The groups are shells around one centre, one inside the other: the same stretched ball of 5 dimensions in 6 sizes.
In the rows, zero is written as 128.
Known rows, each followed by its group:
[ 66 135 165  84  96 111  80  81 126 166 211 204 144 161 150 179 137 135
 156 180 151]	gif
[ 46 159 144 100 115  79 107  81 130 153 225 184 123 141 147 149 122 134
 178 170 142]	vil
[ 73 131 142 112  92 132 100  81 114 168 209 211 122 184 128 175 120 140
 155 209 144]	gif
[107 129 114 139 117 146 133 117 112 151 161 167 111 172 112 147 108 129
 136 183 134]	Kun
[ 84 136 139 110 114 108 106 105 135 146 181 163 140 143 140 144 129 131
 163 158 138]	Givuz
[ 86 137 140 105 121 105 105 115 137 146 175 154 146 136 144 143 131 125
 160 146 141]	gif
[ 77 148 124 121 126 106 126 111 123 150 187 163 118 149 131 141 113 125
 158 166 138]	Givuz
[100 134 147  97 125 122 105 126 121 157 162 162 142 145 143 161 131 115
 124 145 149]	vil
[135 135 130 125 141 128 138 138 120 128 115 119 120 118 128 127 128 119
 106 112 129]	Labu
[136 134 131 122 146 112 133 146 139 115 106  95 139  95 138 110 138 120
 125  88 125]	Labu
[160 123 138 125 139 135 133 144 131 113  84  96 134  99 132 117 143 124
  99  85 122]	Givuz
[102 126 149 110 106 117 101  99 139 136 162 155 144 133 141 142 142 140
 154 145 132]	Givuz
[183 100 137 129 127 164 123 154 134 115  63  96 151 114 126 125 150 126
  94  93 122]	minov
[140 138 126 128 150 114 144 146 133 113 102  93 126  94 133 107 132 119
 116  86 123]	Kun
[157 125 106 155 139 159 160 147 109 126  96 116 101 139 104 121 112 123
  96 133 121]	vil
[ 95 138 118 130 126 116 130 119 129 140 166 147 124 144 127 131 116 128
 157 158 132]	Givuz
[115 117 139 118 104 152 108 111 117 154 156 175 132 169 124 163 128 132
 127 175 139]	Kun
[118 135 134 121 127 142 131 122 102 151 146 162 107 153 122 156 118 121
 100 154 139]	minov
[ 51 150 147  95 112  84  96  89 136 155 218 182 140 143 151 153 128 131
 181 168 146]	gif
[189 119  97 169 157 144 174 170 138  85  42  46 119  86 109  72 129 126
 108  70 101]	vil
[178 119 132 130 148 146 142 162 127 110  61  82 133  96 127 113 141 117
  83  74 121]	Kun
[121 144 132 123 146  91 136 130 146 105 121  92 133  81 142  97 139 128
 144  83 119]	vil
[ 84 139 139 116 106 131 116  89 105 162 193 198 106 174 124 169 115 134
 132 192 142]	gif
[ 48 159 142 108 116  60 109  75 151 130 216 157 132 113 152 121 132 145
 205 147 129]	gif
[104 121 142 110 105 149 103 112 113 165 169 187 133 177 127 174 125 127
 126 183 147]	Kun
[ 99 138 130 113 129 131 122 129 110 161 165 167 122 160 129 160 114 113
 121 163 147]	Kun
[ 50 147 155  95  99  89  91  70 133 156 226 196 134 149 149 160 132 142
 181 179 143]	vil
[220  99 108 160 152 177 161 188 131  94  12  49 134  97 108  92 138 118
  73  65 108]	minov
[ 94 139 140 108 122 130 117 115 106 163 174 180 117 162 130 167 118 119
 117 168 147]	Labu
[174 121 129 130 152 132 142 166 139 102  60  67 143  82 133 100 145 117
  98  60 118]	Kun
[146 129 136 118 141 145 134 147 110 137 105 127 121 128 127 143 129 112
  82 113 136]	minov
[120 131 129 136 120 120 131 107 135 117 137 127 121 120 126 116 132 143
 147 131 118]	Labu
[179 121 119 144 153 135 153 164 139  94  55  60 133  81 125  89 140 122
 102  63 111]	Labu
[154 123 105 157 137 154 157 145 117 121  97 111 107 135 106 115 115 126
 109 131 118]	Labu
[180 106 118 141 137 178 141 169 115 130  68 108 131 140 111 133 127 114
  79 117 128]	Givuz
[175 108 125 136 132 180 137 159 107 137  78 123 125 147 112 145 127 115
  71 126 131]	Labu
[152 113 135 132 119 141 123 127 140 113 100 111 141 115 128 118 145 138
 126 111 118]	Givuz
[ 99 130 122 126 116 143 122 120 112 161 171 177 120 176 119 159 111 123
 135 186 142]	vil
[ 91 142 130 113 126 135 124 121  99 170 179 185 110 174 124 170 107 113
 115 181 150]	minov
[114 142 134 129 132  92 134 108 147 103 134 104 126  87 139  98 139 141
 156  98 114]	minov
[180 122 120 149 151 121 153 154 153  77  50  43 136  61 128  70 148 133
 121  47 101]	minov
[173 104 123 147 119 173 136 138 121 121  82 118 125 138 110 128 133 134
  98 129 119]	gif

New rows. What belongs after each?
[112 137 129 124 134  96 127 124 151 113 136 105 142  97 141 103 138 132
 163 105 121]	Labu
[172 125 110 148 156 146 160 169 123 111  67  79 119 106 116 104 125 114
  92  88 118]	Givuz
[115 143 122 129 139 124 143 129 114 137 140 137 108 133 123 132 116 120
 117 136 132]	Kun
[167 124 117 143 148 149 154 158 118 116  77  94 116 114 116 114 126 118
  89  99 121]	Labu
[ 95 133 149 112 108 100 103  90 148 124 166 144 143 116 145 127 145 147
 170 134 126]	vil
[ 81 131 142 104 102 147 102 101  98 184 201 218 119 198 126 193 113 123
 124 211 156]	minov
[106 135 112 141 124 134 139 120 117 143 158 153 110 157 115 135 109 129
 142 170 130]	Labu
[171 116 135 122 143 156 133 164 118 127  74 104 135 118 126 134 137 111
  75  94 131]	Givuz
[106 150 121 133 142  94 144 119 136 116 144 112 115 102 132 104 124 130
 151 113 120]	Kun
[163 115 134 120 136 175 131 161  99 150  92 138 124 152 118 161 125 106
  60 129 142]	minov
[170 120 102 150 152 163 160 177 113 127  74  97 118 134 108 120 114 107
  86 114 126]	gif
[125 131 100 155 131 141 153 131 118 131 133 132 105 150 107 120 106 129
 135 158 122]	vil
[ 86 151 146 103 131  90 117 107 131 136 171 145 127 114 147 135 132 127
 145 125 136]	minov
[ 91 138 154  93 120 125 103 113 109 165 177 183 129 156 141 175 127 117
 115 159 152]	vil
[158 112 117 144 125 173 139 144 110 137 100 134 118 156 108 141 120 124
  95 147 128]	Labu
[116 149 125 128 148  96 145 129 135 113 129 102 118  93 135 103 128 125
 137  97 121]	gif
[ 78 138 150 105 104 106 100  84 132 145 192 176 133 142 142 150 134 141
 163 164 137]	Labu
[ 93 150 130 124 133  83 131 108 145 116 159 119 126 100 141 105 131 136
 168 116 122]	Labu
[ 82 151 123 131 124  95 134  95 131 130 180 148 109 128 130 120 118 139
 168 152 125]	Givuz
[131 133 132 132 132 100 132 119 154  96 113  89 137  81 138  91 146 142
 154  87 110]	Givuz
[139 134 122 140 139 126 148 132 126 114 109 107 113 110 122 110 127 129
 118 109 118]	Givuz
[159 129 118 137 151 145 152 161 116 123  85 100 117 116 119 120 123 112
  88 101 126]	Kun
[ 99 140 109 145 128  98 139 113 148 115 155 117 126 117 127  98 121 140
 184 136 116]	gif
[ 62 156 145 110 116  74 113  76 140 131 202 159 123 117 147 127 131 144
 182 146 129]	gif
[123 124 120 140 119 129 130 119 138 122 134 126 131 131 123 117 128 139
 153 140 120]	Labu
[177 119 105 162 148 129 160 156 153  79  55  47 132  76 119  67 139 135
 133  67  98]	vil
[111 133 127 135 117 124 131 103 127 128 151 145 115 136 123 127 125 141
 144 150 123]	Labu
[ 75 153 121 134 124  80 134  90 145 119 184 136 116 114 134 105 122 146
 190 144 118]	vil
[ 78 148 141 110 124  73 112  98 155 121 177 130 143 100 152 113 139 139
 186 121 126]	vil
[187 111 126 142 141 144 142 158 145  92  49  63 143  84 126  93 149 129
 105  65 109]	Givuz
[ 96 120 150 102  97 145  92 101 117 167 180 197 139 178 133 180 130 131
 133 187 148]	gif
[157 116 135 131 125 155 131 134 119 126  97 124 124 129 121 134 135 129
  96 120 125]	Givuz
[172 105 125 140 125 171 133 148 121 125  81 116 132 137 114 131 134 127
  95 123 124]	Labu
[122 124 156 104 115 126 104 113 132 134 137 144 144 124 142 146 147 132
 124 124 134]	Givuz
[171 121 123 146 144 113 145 147 164  75  60  44 146  58 133  67 153 138
 140  50  99]	gif
[100 140 114 144 127  91 137 108 156 106 151 108 130 104 131  89 129 145
 191 125 112]	gif
[ 74 149 129 121 116 117 127  92 107 158 199 189  99 166 124 157 108 131
 142 188 140]	gif
[150 116 124 138 122 168 135 135 108 140 110 143 115 156 111 146 122 125
  94 149 130]	Labu
[137 133 103 146 146 147 156 155 109 138 116 124 107 146 110 128 105 111
 106 141 131]	gif
[101 145 118 135 132 114 142 114 120 133 158 142 106 135 123 125 114 130
 141 148 127]	Labu
[153 111 131 127 125 154 122 145 129 130 100 121 144 133 125 135 137 124
 111 123 130]	Labu
[134 131  97 156 139 151 160 144 108 137 123 131  99 154 103 126 101 120
 115 155 126]	gif
[103 126 119 131 113 143 123 118 118 154 166 170 123 173 118 151 113 129
 143 184 137]	gif
[133 135 137 112 144 130 130 147 117 137 117 124 128 121 134 139 130 110
  96 109 138]	minov
[202 111  91 174 156 165 176 183 130  94  31  51 119 102 102  81 124 120
  93  80 105]	gif
[156 121 112 149 140 128 147 148 147  99  85  77 136  97 123  89 135 131
 137  92 110]	Labu
[159 110 121 143 121 166 135 139 120 129  97 126 126 144 112 132 128 130
 106 137 124]	Labu
[126 116 150 104 112 153 102 126 115 157 140 167 142 159 132 170 135 122
 106 154 146]	Givuz
[ 85 135 159  92 109 109  92  98 131 152 182 174 145 140 149 161 140 131
 146 151 144]	Givuz
[173 119 101 165 146 136 162 156 145  89  64  60 126  92 114  76 131 132
 130  84 102]	Kun
[ 85 135 145 109 105 132 107  93 109 164 191 197 117 172 129 172 120 132
 132 187 145]	Givuz
[168 118  95 162 147 159 163 169 122 117  76  90 117 130 105 105 115 117
 107 117 118]	gif
[116 135 143 110 128 131 120 123 113 147 145 154 123 140 133 154 128 120
 108 138 140]	Labu
[139 129 103 154 135 155 157 139 107 135 119 133  99 153 103 128 106 123
 109 153 125]	vil
[182 121 121 145 154 118 151 162 160  75  44  34 146  53 133  66 152 129
 123  37 101]	gif
[162 130 118 143 154 117 154 156 145  92  71  61 131  76 129  83 138 125
 120  64 110]	Givuz
[147 137 124 133 156  98 146 151 153  91  85  60 140  64 140  80 143 124
 135  56 112]	gif
[169 105 110 153 125 181 143 152 114 132  87 123 122 156 103 133 120 125
  98 145 124]	gif
[167 114 123 137 133 179 142 153  99 142  90 135 112 155 108 150 120 115
  68 137 133]	vil
